There are 4 nested groupings, the coarsest first. Each group lies inside one group of the grouping before and may be the whole of it. The rows also spread widely along 9 directions, which tell nothing about the answers.
In the rows, 128 means zero.
Known rows, each followed by its group in each grouping:
[125  82 113 131 115 117  92 126 147 132 138 115 216 210 149  85  71 215
 133 150  81 131  93 159 179 185 163 133 129 184 132]  z_125 z_114 z_544 z_694
[128 117 149 145 156  97 167 150 118 134 154  80 104 120  76 158 124  63
 114 128 119 107 143 120  96  93 111 112 134 123 107]  z_981 z_36 z_999 z_651
[121 120 156  84 117 102  99 180  67  73 125  72 103  89 155 101 157 128
  91 159 113 145 178 114 118 102  90 146 149  93 119]  z_876 z_517 z_751 z_171
[117  99 124  94 102 108  83 139 131  85 130 108 149 130 190 102 156 217
 146 170  97 148 147 140 158 132 151 153 134 132 132]  z_876 z_896 z_101 z_283
[122 166 111 148 156 152 130  90 136 185 121 206 152 180 105 117  65 110
 108  77 161  94  95 137 107 155 120  89 118 140 139]  z_125 z_882 z_519 z_41
[134 185 143  92 130  92 160 132 118 123 144 125 159 131 129 111 140  90
 126 220 112  96 163 119 117  74  72 205 172 103 130]  z_125 z_114 z_139 z_371
[119 104 116 137 136 151  98 120 132 111 139  95 117  98 161 122 155 162
 128  71 128 137 158 125 125 162 134  64 119 126 113]  z_876 z_896 z_101 z_776
[123 112 157 138 130 112 151 185  84  92 122  64  71  90 116 145 139 105
 127 149 148 146 114 132  85 128 120 130 125 112 118]  z_981 z_679 z_821 z_398
[136 136 132 161 103 125 115 148 118 116 120 144 162 125  91  74 104 172
  95 107 164 139  91 128  82 180 127 110  88 166 137]  z_981 z_305 z_512 z_148
[111 106 152 110 138 107 100 180  63 120 105 110  56 143 106 173  84  73
  98 107 136 145 133 133 120 116 118  90 115 101 135]  z_125 z_114 z_552 z_952
[145 117 115 104  92 144  84 113 129 117 115 149 156 112 158  80 146 150
 138 107 142 166 169 107 146 185 149 100 103 138 134]  z_981 z_679 z_821 z_279
[100 121 125  77 144 121  92 140 112 126 110 164 110 160 193 168 103 164
 128 125 118 123 132 157 163 125 126 118 126  92 141]  z_125 z_114 z_552 z_850
[125  97 142 148 121 100 143 147 158 104 147  68  93 117 120 169 168 160
 153 155  96 117 115 144 124  91 160 132 124 144 109]  z_876 z_517 z_427 z_426
[124 111 121 118 161 118 157 123 151 153 143 128  90 131 114 190 130  75
 170 114 114 110 140 115 137  96 152 103 117 123 126]  z_981 z_305 z_512 z_475
[140 137 170 146  88  81 132 155 121 128 123 123  62 127  46 179 134  67
 115 151 141 134 133 136  92  70 139 135  94 134 124]  z_125 z_882 z_519 z_41
[117  92 150 123 106  91 104 178 114 125  98 145  80 157 105 179  98 150
 140 144 133 148  82 156 124 116 179 128  84 144 147]  z_981 z_679 z_821 z_398
[110 162 117 150 192 163 157 130  88 165 112 143  84 146 122 152  66  65
 127  89 175  98  78 133  90 151  98  90 144  98 142]  z_125 z_114 z_139 z_371
[106 137 119  87 119 117  88 125 150 117 112 186 140 145 196 133 143 228
 132 145 116 113 121 152 150 112 140 145 119 121 142]  z_876 z_517 z_427 z_426
[130 147 133  56  82 106  77 119 161 101 114 194 139  98 200 137 196 200
 133 144 127 145 205 135 156 110 131 143  93 104 131]  z_981 z_679 z_821 z_279
[134 112 123 164 114 145 152 120 140 106 130  80  96 113 160 136 158 150
 187 164 141 146  93 151 129 162 161 138 136 128 121]  z_125 z_882 z_519 z_41
[143 146 125 162 125 121 164 120 129 145 136 111 125 132  65 104 123  75
 144 153 133 111  99  97  93 108 135 144 141 154 135]  z_876 z_517 z_427 z_426
[112 146 120 102 178 110 156 128 120 173 129 176 161 193 113 129  60  92
 133 151 117  84  97 126 122 108 124 151 148 132 149]  z_981 z_679 z_821 z_279
[151 171 126 139 121 109 155 100 148 153 154 136 184 138  63  74 133  82
 115 154 114  91 146  86  99  94 108 153 145 159 127]  z_876 z_517 z_427 z_426
[108 154 125 106 154 148 108 127 133 117 135 165 137  81 174 127 154 179
  80  46 160 112 172 135 100 156  76  62  97 100 110]  z_981 z_305 z_512 z_475
[118 114 147 110 137  83 131 156 123 122 145  98 128 152 100 139 118 121
 111 161  82 100 134 128 124  71 127 147 141 140 120]  z_876 z_517 z_427 z_426
[136 152 133 100 123 112 116 112 135 140 143 148 156 138 116 126 131  97
 102 116 113 111 185 115 135 109  99 114 125 118 121]  z_125 z_114 z_552 z_850

New rows. What belongs after each?
[157 128 121 150 124 109 167  98 162 156 162  94 158 149  56 104 134  58
 161 165  89 102 135  84 125  91 153 148 150 172 123]  z_876 z_517 z_427 z_426
[127 145 124 145 131 113 145 102 201 149 152 145 141 153 134 180 146 176
 153 138 110  90 117 164 137 106 139 132 112 142 117]  z_125 z_114 z_544 z_694
[120  78 110 128 176 136 167 138 100 130 131  65  83 138 158 151 106  70
 199 160 116 137 101 117 153 142 160 128 169 107 133]  z_981 z_36 z_999 z_651
[131 121 129 106 134 106 158 113 144 137 143 111 112 154 143 160 137  88
 187 204  95 115 136 134 158  86 150 174 160 117 129]  z_125 z_882 z_519 z_41
[122  79 121 116 106 131 100 143 129  80 124  72 119 112 197 109 166 207
 163 160 102 155 123 139 159 154 166 133 137 133 123]  z_876 z_517 z_427 z_426
[139 145 124  93 107 100 127 120 150 121 143 156 195 135 134  83 142 153
 134 178 107 119 159 111 138 119 122 170 130 146 137]  z_981 z_305 z_512 z_148
[117 132  99  99 159 152 136 107 140 130 132 153 143 120 194 119 136 150
 164 123 134 118 134 119 145 157 128 120 137 111 136]  z_981 z_305 z_512 z_148
[116 136 117 126 144 153 137 114 157 109 131 111  87  96 215 180 178 181
 177 130 138 120 132 161 143 144 130 114 133  90 117]  z_125 z_114 z_139 z_371
[142 116 147 105 122  84 135 161  88 134 140 106 142 146  48 100  91  29
 108 158 110 131 159  83 112  97 120 141 132 146 136]  z_981 z_305 z_512 z_148
[101 116 141 144 153 141 118 174  78  85 119  72  89  93 157 114 130 174
  86  95 150 127 104 145  84 156  98  91 132 108 112]  z_876 z_517 z_427 z_426
[123 122 164 149  97  87 118 195  84 117  90 137  68 136  63 154  93 122
 109 145 167 152  69 146  75 117 152 133  79 143 148]  z_981 z_679 z_821 z_279
[143 119 132 143  90 147  99 150  95  96 102 117  76  65 119 110 155 114
 127  81 187 182 142 104  94 180 138  74  79 122 133]  z_981 z_305 z_512 z_148
[138 143 108 176 132 146 161  99 169 170 112 155  72 153 113 195 116 105
 212 137 158 118  56 143 127 132 184 121 109 139 151]  z_125 z_114 z_139 z_371
[127 152 114 185 123 148 154 110 173 120 121 154 125 101 162 135 161 227
 160 123 178 121  63 163  93 172 144 122 101 135 129]  z_981 z_36 z_999 z_651
[112 174 130 114 141 138 129 148  91 132  86 200  54  97 135 159 122 103
 128 105 202 129 103 122  79 122 107 116  99  84 157]  z_981 z_305 z_512 z_148
[115  90 137  88 115 111  76 147 132 108 121 115  94 137 182 183 138 168
 139 124 100 145 166 160 175 123 152 102 109 111 122]  z_125 z_114 z_139 z_371
[136 110 123 110 113 102 119 112 193 139 151 154 151 140 124 162 151 158
 152 122  95 115 159 130 156 106 166 113  92 157 123]  z_981 z_305 z_512 z_148
[108 135 143 114 149  92 120 172  87 151 112 174 122 172  72 139  51 103
  87 116 141 110  95 130  95 107 118 120 102 137 149]  z_981 z_305 z_512 z_475
[127 159 121 107 149 120 133 113 128 145 138 155 165 148 130  97 118 122
 117 144 114  92 137 108 123 103 103 149 153 125 136]  z_876 z_517 z_751 z_171
[131 100 147  96 101  93  93 128 148 115 151 110 150 147 135 138 145 146
 110 136  80 130 192 146 163 110 138 119 119 139 106]  z_125 z_882 z_519 z_41
[123 122 156 148 117 106 116 174  86 123 103 118  43 128  76 184 103  84
 108 106 160 145 107 142  93 115 131  93  91 116 136]  z_125 z_114 z_552 z_952
[162 124 120 150  63 133  97 113 144 130 112 157 182 136  97  57 125 157
 140 125 151 168 117 109 123 193 170 118  87 185 144]  z_981 z_679 z_821 z_398
[129  96 130 168 150 148 139 143 112 107 154  27 128 114 129 114 121 126
 121 101 120 132 127 140 117 184 120  79 142 138  98]  z_125 z_114 z_139 z_371
[121 157 126 153 163 142 154 136 114 156 123 161  95 118  81 146  97  78
 111  70 180 106 100 115  69 135 109  80 102 123 136]  z_981 z_305 z_512 z_148
[141 136 101  97  90 131  95  73 170 154 112 210 177 185 171 101 117 166
 182 171 119 138 125 135 187 148 179 160 123 148 159]  z_125 z_882 z_519 z_41
[114 145 129 118 167 148 136 151  72 118 121 117 134 110 145  85 102 110
  91  97 163 125 129 117  87 171  81 101 141 103 124]  z_981 z_679 z_821 z_279
[135 168 114 152 112 173 108 116 103 133  82 170  65  95 143 132 130 109
 146  86 213 155 105 124  98 180 125  88  99 100 152]  z_125 z_114 z_139 z_371
[135 135 107 142 139 135 160 103 167 144 144 140 148 125 127 126 139 134
 173 131 133 114 113 117 124 142 147 125 119 146 132]  z_981 z_305 z_512 z_475
[136 147 119 109  95 120 101  83 183 132 138 182 197 155 171 101 149 208
 137 152 111 118 151 151 161 141 140 147 118 149 127]  z_125 z_882 z_519 z_41
[130  68 110 173 114 142 113 131 145 130 112  98  84 152 125 149 114 165
 188 116 124 149  55 139 144 163 217  93 103 170 141]  z_876 z_517 z_427 z_426
[125 164 123 118 137 114 149 127 120 123 133 136 183 151 147  68 119 163
 131 203 114  99  96 121 116 114 104 200 171 132 144]  z_876 z_517 z_751 z_171
[123 102 111 152 127 159 112 116 162 139 111 155 102 126 159 164 132 185
 166  69 156 142  90 153 135 183 184  65  81 144 131]  z_981 z_679 z_821 z_398
[145 110 130 175  96 117 147 131 152 114 128 101 114 112 113 131 154 156
 171 159 142 150  92 136 114 147 170 137 106 153 126]  z_981 z_36 z_999 z_651
[115 109 141 122 128 125  92 151 117 102 128 101  96 101 139 138 148 157
  90  74 127 129 155 133 113 128 120  71 108 121 107]  z_876 z_517 z_427 z_426
[121 132 160 133 130  91 136 176  98 117 132 112 132 132  81 121 104 125
  82 138 132 118 117 137  81 116 107 132 115 139 121]  z_981 z_679 z_821 z_279
[113 137 120 117 171 115 155 118 135 148 149 123 113 144 127 156 124  96
 154 146 108  89 130 121 121  79 126 138 156 114 131]  z_876 z_896 z_101 z_283
[125 193 145  84  94  92  86 142  93 128  92 216 102 117 104 117 134 101
  94 151 166 130 163 103  86  69  92 159 108  99 163]  z_876 z_896 z_101 z_776
[151 170 125 146 119 120 176 116 142 136 144 134 143 100  80 100 152  80
 149 158 153 115 129  92  85 119 114 153 127 140 135]  z_981 z_305 z_512 z_148
[134 132  87 162 138 157 144  64 212 177 126 183 113 155 138 170 140 158
 212 109 131  99  71 132 147 130 202 106 108 158 145]  z_876 z_517 z_427 z_426
[ 98 115 105  83 134 128  68 123 124 134  97 197 126 174 199 133  97 204
 151 127 125 133 107 147 163 135 163 126 120 120 163]  z_876 z_896 z_101 z_283
[128 121 128 161 125 158 145 146 128  76 131  72  73  38 169 138 197 170
 149  98 175 150 125 135  88 177 124  87 105 107 107]  z_981 z_305 z_512 z_148
[174 146 133 180  72 142 133  83 169 130 150 105 140  87  70  93 182  93
 130  98 153 145 171 106 101 158 137  90  98 161 103]  z_125 z_882 z_519 z_41
[121 113 100 118 172 179 146  92 119 140 130 106  91 125 194 139 128  79
 187 111 138 131 136 121 156 167 140  94 163  91 125]  z_125 z_882 z_519 z_41
[139 139 129 114 133  80 151 124 122 167 139 157 185 192  62  95  70  62
 127 188 103 104 124 101 128  90 128 176 148 155 148]  z_981 z_36 z_999 z_651
[137 111 113  94 159 133 122 106 114 145 157  93 176 151 130  75 111  66
 126 122  79 113 183  79 159 127 118 112 173 133 121]  z_876 z_517 z_751 z_171
[112 109 125  26 178 117 125 144  68 133 130 117 139 148 177 109  98  37
 135 159  90 125 202  88 171 108  99 142 186  80 135]  z_981 z_679 z_821 z_398
[111 117 112 146 146 161 116 111 173 131 119 140  68 119 198 212 150 197
 175  77 148 122 102 178 146 159 163  68  97 109 122]  z_125 z_114 z_139 z_371
[122 134 154 141 111  97 102 162 124 129 124 157 155 146  78 117  95 175
  63  93 141 119 112 152  84 139 123  99  77 163 124]  z_981 z_679 z_821 z_279
[144 157 141 146  93  92 142 109 199 133 154 136 142 130 102 167 173 158
 141 162 113 103 144 150 123  86 130 153 104 149 113]  z_125 z_114 z_544 z_694
[123  82 162 168 145  74 173 174 160 123 177  48 100 131  47 204 130 117
 122 125  86  96 113 151  97  78 152 103 100 167  94]  z_981 z_305 z_512 z_148
[116 121 122  78 176 101 164 131 118 126 161  81 166 162 166 109 120 106
 156 215  58  86 143 111 159  77 112 194 205 112 128]  z_876 z_517 z_751 z_171
[144 110 129 125  87 137 109 145 102  84 114  91 131  87 154  73 160 152
 143 146 150 179 143 115 121 184 142 129 118 131 128]  z_981 z_679 z_821 z_279
[163 155 134 130  54 120  86 108 144 110 133 144 187 109 105  63 163 153
  92 118 139 154 185 110 123 161 111 116  95 152 122]  z_125 z_114 z_552 z_850
[149 167 121  97 119 118 126  89 158 162 140 191 177 133  99 102 139  81
 119 113 129 109 192  91 125 112 115 120 113 138 131]  z_981 z_679 z_821 z_279
[100 114 129 129 165 137 137 142 150 110 141 112 116 109 189 169 149 211
 127  94 128 105 118 173 117 150 126  92 115 113 105]  z_981 z_679 z_821 z_279
[152 115 130 128  94 122  99 110 148 119 144 121 154  93 117 101 168 128
 107  86 130 149 201 106 129 151 128  79  98 140 107]  z_981 z_36 z_999 z_651
[122 138 160 155 137 107 173 142 151  95 172  55 111  89 129 162 183 153
 112 151 117  97 143 167  90 100  93 134 138 116  83]  z_125 z_882 z_519 z_41
[157 131 142 140  99 112 164 145 104 117 126  84 100  96  75 109 152  43
 166 184 147 155 133  90  98 119 139 160 134 133 133]  z_981 z_679 z_821 z_398
[134 152 105  98  96 137  84  87 132 155  90 231 159 182 163  91  93 151
 157 152 149 144 112 131 163 159 158 151 118 135 170]  z_125 z_882 z_519 z_41
[134  87 133 134 119 128 101 153  81  99 133  69 158 116 127  61 112 132
  92 107 129 162 153 115 121 189 117  91 129 140 113]  z_981 z_36 z_999 z_651
[110  74 146 122 114 128  47 182  75 101  98 101  82 138 144 151  87 163
  84  62 138 170 133 161 138 179 145  48  85 125 124]  z_125 z_114 z_139 z_371
[118 101 121 131 161 134 152 144 126 122 140  93 101 119 144 153 126 121
 159 121 126 122 112 130 124 141 141 106 130 124 123]  z_981 z_305 z_512 z_148
[137 124 144 129  74  89 121 166 126  78 130 109 173 116 128  74 148 208
 126 203 125 150 112 137 112 144 134 184 112 160 134]  z_981 z_305 z_512 z_148
[151 145  96 161 113 176 132  72 184 152 118 174 121  99 143 130 166 145
 181  72 179 141 120 117 120 187 169  77  86 143 133]  z_981 z_679 z_821 z_279
[ 90 111 139  83 181 113 118 172  81 109 135  88 128 158 185 147  85 145
 100 146  94 104 136 162 145 124  88 130 166  93 118]  z_125 z_114 z_139 z_371
[157 149 130 153  54 102 130 129 133 119  99 152 131 152  98 104 127 147
 178 221 151 160  68 129 124 134 170 201 110 158 166]  z_125 z_114 z_552 z_850
[131 174 120 104 153 102 143 101 141 187 144 188 197 206  86 115  64  75
 116 159 101  73 136 118 136  91 103 157 151 144 145]  z_125 z_114 z_139 z_371
[126  89 104  72 131 162  75 118  84 117 110 113 118 135 205 105 116 101
 150 101 121 172 181 105 190 186 136  83 144  93 138]  z_125 z_114 z_552 z_850
[137 146 146 163  94 116 114 157  86 133  90 149  70 134  59 140  93  84
 110 115 183 153  88 126  81 136 132 109  87 133 151]  z_125 z_114 z_552 z_952
[136 173 142 179 102 125 129 146 125 141 103 190  90 102  49 136 117 124
  96  76 210 128  83 126  44 139 123  90  57 147 143]  z_981 z_305 z_512 z_148
[128 139 140  76 119 115 117 141  72 101 121 113 127 123 162  87 130  81
 123 189 127 147 175 113 137 121  94 170 169  91 133]  z_125 z_882 z_519 z_41
[141  78 130 141 116 146 131 142 124  83 143  32 100  68 160 121 184 135
 156 112 128 168 161 120 128 180 151  88 121 126  98]  z_981 z_679 z_821 z_279
[136 101 149 177  86 113  84 159 126 129 113 115  93 143  65 155 102 145
  98  76 149 155 103 154 107 157 158  69  62 165 122]  z_125 z_114 z_544 z_694
[119 120 125 109 149 121 123 137 100 129 133 114 159 168 141 104  83 122
 117 144 108 121 128 130 143 146 111 130 153 125 134]  z_125 z_114 z_552 z_952
[ 92 117 137 119 173 141 119 156  84 108 130 103 125 140 183 122  93 170
  86 105 133 112 114 170 115 162  89 100 149 100 113]  z_125 z_882 z_519 z_41
[136 119 121 159 124 124 117  88 215 159 165 136 164 155 110 168 139 176
 124  68 101  96 149 156 145 137 148  67  89 168  98]  z_125 z_114 z_544 z_694
[121 184 115 158 154 128 169 105 153 179 123 197 145 185 101 146  76 130
 143 144 152  80  49 147 102 121 123 149 128 139 152]  z_125 z_114 z_552 z_850
[115 147 100  99 147 156 141 104 146 103 131 143 184 112 246  78 160 227
 166 167 133 120 122 143 143 182 114 162 158 108 130]  z_981 z_679 z_821 z_279
[132 119 140 148 126 101 153 117 199 121 167  88 107 115 125 209 184 157
 149 126  94 102 155 158 135  91 141 107 109 134  95]  z_125 z_114 z_552 z_952
[127  95 114 132 156 152 133 104 173 129 165  88 148 108 165 141 158 157
 138  62 108 116 167 135 142 171 143  55 117 136  91]  z_981 z_679 z_821 z_279
[ 99 143 131 116 171 141 128 126 154 106 155 106 134 103 211 165 162 210
 103  90 117  89 161 176 128 141  82  88 135  92  92]  z_125 z_114 z_139 z_371
[124 146 121 101 110 119 103 109 157 113 128 155 123 104 176 135 183 176
 153 146 126 128 167 127 136 105 132 141 123 112 134]  z_876 z_896 z_101 z_776
[121 160 127  81 120 130 109 119 137  76 144 118 171  72 217  71 206 209
 104 151 116 115 196 122 127 127  73 148 154  96 108]  z_876 z_517 z_427 z_426
[132 137 149  95 105  72  94 133 144 133 151 148 191 157  79  97 124 140
  64 135  80  98 184 116 125  73 108 135 117 161 118]  z_876 z_517 z_427 z_426
[165 131 124 176  80 157 113 109 125 105 135  80 155  84 100  57 160 124
 113  89 160 168 156 103 103 209 119  78 106 154 113]  z_125 z_114 z_552 z_952
[134 115 150 142  89 114  93 139 132  97 142  98 156 119 125  99 145 185
  83 111 123 142 156 154 118 160 122 101 103 151 101]  z_125 z_882 z_519 z_41
[129 127 163 148 117 122 149 166  92  72 139  35  68  62 132 136 181 110
 112 146 148 145 153 142  84 128  94 125 138  95  94]  z_125 z_882 z_519 z_41
